The first 5 rows are patterns. Each new row is the sum of 2 different patterns, raised or lowered, with some noise. Before adding, each is slid sideways (what falls off one end comes back at the other) and multiplied by a number that may be negative. Names go in the order of the patterns.
Some rows, each with the names of its patterns after it:
-1.46; 1.25; 1.27; -2.21; 1.55; -0.30; -1.18; -0.42; -1.91; 0.09; -0.18; 1.03; -1.40; 2.50; -1.78; 0.40; -1.77; 1.35; 0.18; 1.85; -0.42; -1.69; 0.09; -1.76; -1.57; -1.21; -1.72; 1.73; -0.43; -0.34; 2.29; 2.79; -2.42; 2.25; -1.98 -> (2)
0.26; -1.21; 1.64; 2.70; 2.66; 2.22; 2.78; -1.36; 1.07; 2.23; 1.45; -1.77; 1.86; -2.45; -1.37; -1.91; -2.78; 2.69; 0.21; 0.60; -1.22; 2.40; 2.57; 1.55; 0.07; -0.40; 0.10; 1.35; 2.14; 0.17; -1.83; -1.30; -2.53; -2.49; -2.02 -> (0)
1.80; 1.46; 0.14; 2.30; 1.62; -1.76; -2.57; 0.66; 2.21; 0.03; 0.16; 0.88; 0.00; 1.19; -0.95; -1.11; 2.48; 1.81; -2.21; -0.51; -0.31; -1.84; -1.74; -1.93; 0.38; 1.73; 2.67; 1.91; -0.43; 1.22; 0.31; -1.63; -2.14; -1.82; -0.01 -> (3)
-0.29; -1.92; -1.74; -0.83; -1.12; 1.61; -2.74; 1.54; 0.43; 1.78; 2.52; -1.26; 1.26; -0.38; -1.77; 1.59; 2.33; 0.98; -1.97; -0.93; -0.65; -1.70; 0.48; -0.80; -2.74; -0.14; 1.35; 2.50; -2.14; -2.03; 2.14; -2.38; -1.51; 0.16; 1.10 -> (1)
1.89; 0.63; -1.49; -2.16; 0.63; 1.67; 1.93; -0.03; -0.59; -0.87; 2.47; 1.41; -1.01; -0.81; 1.01; -0.15; -2.70; -1.70; -1.62; 1.84; -0.25; -1.91; 2.22; 2.51; 2.35; -0.69; 2.03; 1.91; 1.90; 2.29; -0.55; -0.24; -0.17; -1.63; 2.48 -> (4)

New rows. What belongs after each?
-1.15; 0.69; -0.93; -1.91; 0.65; 0.10; 1.01; 2.94; 1.08; 0.09; -2.27; 1.64; -0.55; -3.59; -1.11; -1.27; -2.52; -0.18; -1.29; -1.10; -0.57; 1.38; -1.12; 0.33; 2.20; 0.24; 0.88; -3.61; -2.05; -0.37; -0.15; -2.08; -1.43; -2.73; -2.26 -> (0) (1)
-1.64; -0.14; -4.52; -1.25; -1.57; 0.19; 0.17; -4.55; -0.56; -0.89; 0.81; -4.11; -5.48; -3.97; -1.65; -2.50; -3.23; -1.80; -1.58; -2.45; -1.49; -0.08; 0.78; 0.42; 0.42; -2.52; 0.29; -2.35; -6.17; -5.53; -2.25; -4.29; 0.19; -1.37; -2.79 -> (0) (3)
4.29; 4.78; 4.50; 5.82; 2.66; 1.23; 4.92; 3.28; 2.96; 3.09; 1.33; 0.05; 6.02; -0.50; 3.57; 6.40; 3.16; -0.95; 4.28; 0.93; 0.96; 2.05; 1.16; 4.75; 4.04; 5.28; 3.60; 3.46; 1.47; 4.66; 0.57; 2.24; -0.27; 2.69; 2.51 -> (2) (3)
-4.62; -1.70; -2.63; -5.25; -1.34; 0.91; 1.26; -3.12; -1.86; -0.60; -0.65; -0.92; -2.57; -3.40; -1.57; -2.39; -1.63; -1.57; -0.15; -2.90; -3.59; -0.30; 0.33; 0.82; -2.42; -3.55; -4.41; -1.41; -0.63; -3.90; -3.03; -0.56; -0.94; -2.99; -3.67 -> (3) (4)
-1.65; -2.36; 1.83; -3.64; -1.44; -3.79; 1.28; 1.35; 3.43; 0.80; -2.21; 0.62; -1.94; -3.16; -3.49; -3.62; 1.10; 0.64; 0.37; 2.11; 4.45; -1.46; -0.03; -4.32; -1.12; 2.74; 0.89; -1.87; 1.83; -0.60; -0.65; -1.53; -2.96; 1.47; 0.95 -> (2) (3)
0.07; -2.24; -2.89; 0.69; -6.35; -5.01; -1.95; -4.15; 0.67; -0.24; -0.18; -1.55; -0.34; -1.45; -2.98; -3.52; -2.30; -3.25; -1.21; 1.43; 0.22; -2.21; -3.44; -5.72; -5.44; -4.17; -4.05; -4.55; 0.91; 2.39; -0.66; -2.23; 0.07; -3.52; -1.87 -> (0) (3)
4.98; 2.74; -0.98; 2.99; 3.89; 1.58; -0.79; -0.28; 1.70; 1.42; 4.14; 2.44; -1.22; 2.68; 3.51; 3.15; -1.70; -1.08; 3.44; 1.27; 1.51; 1.95; 4.40; 2.63; -0.86; -1.54; 1.62; 2.45; 3.32; -0.14; 3.49; 2.26; 4.33; 3.54; -0.11 -> (3) (1)
-1.00; 1.80; 4.18; 4.06; 2.54; 3.87; 1.97; 3.44; 4.39; 1.65; 0.47; 4.15; -1.79; -0.86; -1.56; -0.41; 2.35; 0.24; 1.29; -0.76; 3.81; 3.75; 2.72; 2.37; -0.06; 0.56; 2.29; 4.08; 3.27; -0.61; -0.32; -2.09; -0.50; 0.36; 2.20 -> (0) (4)
-2.04; -3.28; -2.80; 2.79; -1.60; -2.08; -1.02; -1.64; -1.04; -2.16; -3.09; 0.99; -0.58; -1.69; -0.79; -4.75; 1.12; -3.30; -1.42; -4.58; -2.39; -1.81; -2.73; -2.71; 0.95; -3.42; -2.77; -2.67; -1.06; -0.80; -2.47; -1.42; -2.91; -2.13; 1.96 -> (2) (1)
1.02; 2.80; 0.44; 0.22; 0.26; -0.36; 3.25; 3.42; 2.57; 1.41; 5.66; 5.75; 1.93; 3.83; 0.60; 1.81; 4.25; 4.82; 1.24; 1.83; 1.27; -0.30; 0.41; 0.05; 2.71; 1.69; 4.34; 3.44; 6.30; 3.02; 4.60; 0.29; 3.90; 4.16; 4.42 -> (2) (0)
-3.43; -0.83; 0.95; -2.48; -5.94; -2.95; -3.40; -0.43; -1.83; -2.36; 0.09; -3.07; -1.47; -4.77; -2.67; -2.87; 0.68; -5.30; -1.45; -4.02; -4.70; -6.21; -4.22; -0.92; -1.31; 1.34; 0.58; -1.96; 0.31; -3.89; -3.97; -4.75; -6.82; -5.71; 1.25 -> (2) (3)
3.89; -1.98; 0.42; 0.36; 1.81; -1.06; 0.34; -1.86; 1.71; 2.88; -1.40; 0.57; 3.44; 2.23; 2.32; 0.63; 2.35; 2.26; -1.71; -3.35; 0.64; -2.79; 2.73; 0.46; -0.51; 0.78; 4.33; 0.59; 0.65; 0.30; -0.31; 1.71; -1.44; -0.38; 1.24 -> (2) (3)
-0.70; -2.30; -1.87; -0.69; 0.68; 2.01; 1.06; 1.46; 1.95; 2.09; -3.53; -0.54; 0.28; 2.52; -1.99; -0.14; -0.90; 0.60; 0.04; -3.22; 3.41; 1.10; 1.55; 0.44; 1.17; 1.54; 1.30; -1.27; 1.38; 1.19; 1.62; 0.12; -1.50; -0.98; 0.20 -> (0) (4)
-0.29; 2.12; 3.59; 3.19; 3.14; 6.90; 4.18; 4.69; 3.68; 4.26; 2.91; 0.07; -0.01; 0.05; 0.93; 1.88; 2.99; 0.40; 2.35; 3.41; 0.60; 3.74; 4.31; 5.88; 5.32; 1.42; 3.36; 3.05; 5.28; -0.82; 0.19; 1.37; 1.02; 0.79; 4.66 -> (2) (0)
0.63; 2.58; 0.18; -0.61; -2.45; -3.14; -3.96; -3.74; -3.98; 0.67; 0.00; -0.84; -0.60; 0.68; -1.28; 1.88; -0.70; -0.04; 0.64; -2.76; 0.16; -0.21; 0.69; -1.44; -1.82; -2.93; -2.26; 0.32; 0.80; -1.62; -2.23; -0.03; 1.15; 1.32; 1.11 -> (0) (3)
-0.78; 1.82; -1.68; 0.35; -3.08; -0.93; 3.44; 0.99; -0.39; 0.77; 0.27; -0.09; -3.85; -1.91; 0.12; -1.39; -1.02; 3.48; -2.57; 2.32; 1.28; -2.97; -3.57; -0.04; -1.93; 1.13; 1.99; 0.14; 3.00; 0.97; -1.72; -3.68; 1.60; -1.00; 1.48 -> (2) (3)
-0.41; 2.43; 1.79; 1.83; 3.45; 4.31; 5.74; 3.76; 2.44; 0.24; 2.46; 0.42; 2.11; 1.16; 5.04; 3.49; 1.83; -0.27; 3.13; 3.49; 1.81; 3.64; 3.25; 4.07; 4.48; -0.72; 1.78; 4.43; 1.05; 0.52; 5.60; 2.15; 5.38; 3.15; 0.31 -> (2) (3)
-2.03; -3.22; -5.51; -5.80; -3.61; -3.73; -0.54; -5.15; -4.69; -0.22; -0.01; -5.65; -0.81; -1.60; -2.25; -0.42; -3.38; -4.49; 0.06; -5.06; -6.03; -5.12; -3.71; -4.56; -4.65; -3.70; -5.89; -0.87; -3.72; -2.44; -2.60; -4.05; -4.45; -1.99; -1.85 -> (2) (4)
1.04; -2.58; 0.20; -1.66; 0.33; -0.32; 0.42; -1.21; -1.25; 1.16; 0.15; -1.15; -0.95; -0.61; 2.64; 2.25; 0.51; 1.06; 3.54; 0.52; 1.71; 0.07; -0.27; 0.08; -1.69; -2.61; -0.48; -1.71; -1.06; -1.84; 1.85; 0.27; 3.80; 2.93; 1.95 -> (0) (3)
1.80; 1.27; 0.17; 4.14; 2.29; 3.63; 2.87; 2.90; 3.48; 5.15; 3.07; 2.37; 4.01; 4.64; 5.14; 2.67; 0.73; 0.52; -0.02; 1.91; 0.59; 2.81; 2.83; 5.08; 5.32; 4.56; 3.00; 3.82; 1.92; 1.99; 3.20; 4.57; 3.14; 3.46; -0.30 -> (0) (3)
0.62; 1.01; 1.01; 2.47; 1.64; 3.40; 4.55; 1.90; -0.88; -0.25; 1.67; 1.09; 0.09; 0.28; 3.36; 0.87; 1.08; 2.14; 2.53; 5.03; 2.64; 1.23; 2.12; 2.40; 1.48; -0.46; -0.98; 1.46; 1.62; 5.96; 4.77; 1.39; 1.51; 0.09; 0.14 -> (3) (4)
-0.45; 6.43; -1.19; 1.52; 1.44; 4.61; 2.23; 2.61; 0.50; 0.31; 1.55; 2.64; -1.29; 2.66; 1.63; 5.49; 4.71; 1.09; 5.59; 4.79; -1.08; 5.65; 2.64; 1.90; 1.93; 2.84; -0.15; 2.02; 2.69; 0.85; -0.01; 0.35; 3.63; 4.44; 1.75 -> (2) (1)
-2.75; -0.27; 1.06; 0.27; -0.60; -0.70; -0.88; -0.94; -0.43; -0.73; 1.24; 1.16; 0.31; -2.27; 3.02; 3.76; 1.87; -1.63; -1.21; -0.46; -0.19; 2.11; -0.88; -3.44; -1.12; -1.44; -0.61; -3.20; -1.25; 0.56; -0.70; 1.02; 2.45; 2.27; 2.03 -> (0) (1)
1.77; 0.80; 1.82; -2.56; 1.69; 1.84; 4.62; 5.27; 0.59; 4.55; 2.57; -1.28; 0.75; 3.99; 4.22; -0.04; 1.03; 1.31; 0.29; 3.23; -0.03; -1.51; 3.50; 4.39; 2.29; -0.53; -0.36; 2.22; -1.68; -1.02; 2.11; 3.74; 3.49; 1.16; -0.30 -> (3) (1)
0.43; 0.03; -0.11; -1.74; 1.65; 0.62; 0.26; 0.27; -1.79; -2.25; -1.91; 1.89; 0.01; -4.43; -1.22; -2.73; -3.71; -4.06; -1.32; -1.23; 0.92; 1.53; 1.63; -0.49; 2.68; -3.63; -0.57; -0.51; -1.58; -2.03; -0.66; -3.81; -1.28; -4.48; -5.39 -> (0) (1)
-1.77; -2.36; -1.79; -2.30; -2.17; 1.63; -0.81; 0.23; -1.41; 0.99; 1.52; -1.71; 0.44; -1.42; -0.80; 1.29; -0.38; -0.56; -0.25; -0.71; -0.49; -0.62; 0.93; 0.26; -2.32; -1.35; -1.27; 0.13; -1.36; -2.41; 0.83; -1.39; 0.09; 1.08; 0.45 -> (3) (1)
3.11; 3.65; 1.51; 1.80; -1.73; -2.96; -0.33; -1.07; -2.77; 1.23; 0.22; -1.86; -2.62; 0.99; -2.30; 4.16; 1.68; 1.09; 4.61; -0.16; 1.66; -0.43; 2.87; -0.68; -0.89; 0.56; 0.15; 0.81; 0.24; -2.02; 0.23; 1.75; 2.79; 0.96; 1.57 -> (0) (4)
4.07; 3.90; 2.57; 3.33; 0.10; 2.90; 0.71; 0.56; -0.90; 2.78; -1.54; 3.06; -0.11; 1.65; 1.32; 5.19; 0.50; 2.36; 2.94; 1.62; 2.29; -0.80; 0.49; 3.43; 2.34; 0.34; 2.52; 3.64; -0.09; 4.34; 0.17; 0.08; 1.83; 2.89; 1.27 -> (2) (0)
3.63; 3.06; 4.29; 4.43; 2.56; 2.73; 1.41; 3.23; 4.58; 2.27; 2.72; 1.01; 0.56; 0.73; 0.16; 3.15; 3.56; 3.34; 4.02; 2.92; 5.08; 1.63; 0.35; 2.18; -0.10; 1.32; 4.11; 4.18; 2.81; 3.46; 2.96; 0.52; -0.01; 3.91; 3.08 -> (3) (1)
3.79; 5.70; 0.05; 4.07; 5.05; 3.85; 2.76; -1.16; 1.22; 3.92; 3.34; -0.95; 2.91; 3.78; 5.00; 2.67; 4.72; 3.70; 2.82; 4.77; 3.73; 3.53; 4.88; 3.47; 6.64; 4.31; 4.43; 0.07; -1.62; 1.09; 2.27; 2.18; 4.19; 1.30; -0.08 -> (0) (4)
-6.53; -5.06; -3.76; -3.94; -0.06; -3.93; -3.81; -3.99; -1.88; -6.00; -1.43; -1.32; 0.21; 1.16; -5.55; -1.13; -2.31; -2.80; -6.57; -4.76; -2.92; -3.01; -2.31; -2.34; -4.06; -4.00; -3.57; -1.45; 0.13; 0.96; -1.64; -1.04; -3.19; -2.67; -5.49 -> (0) (3)
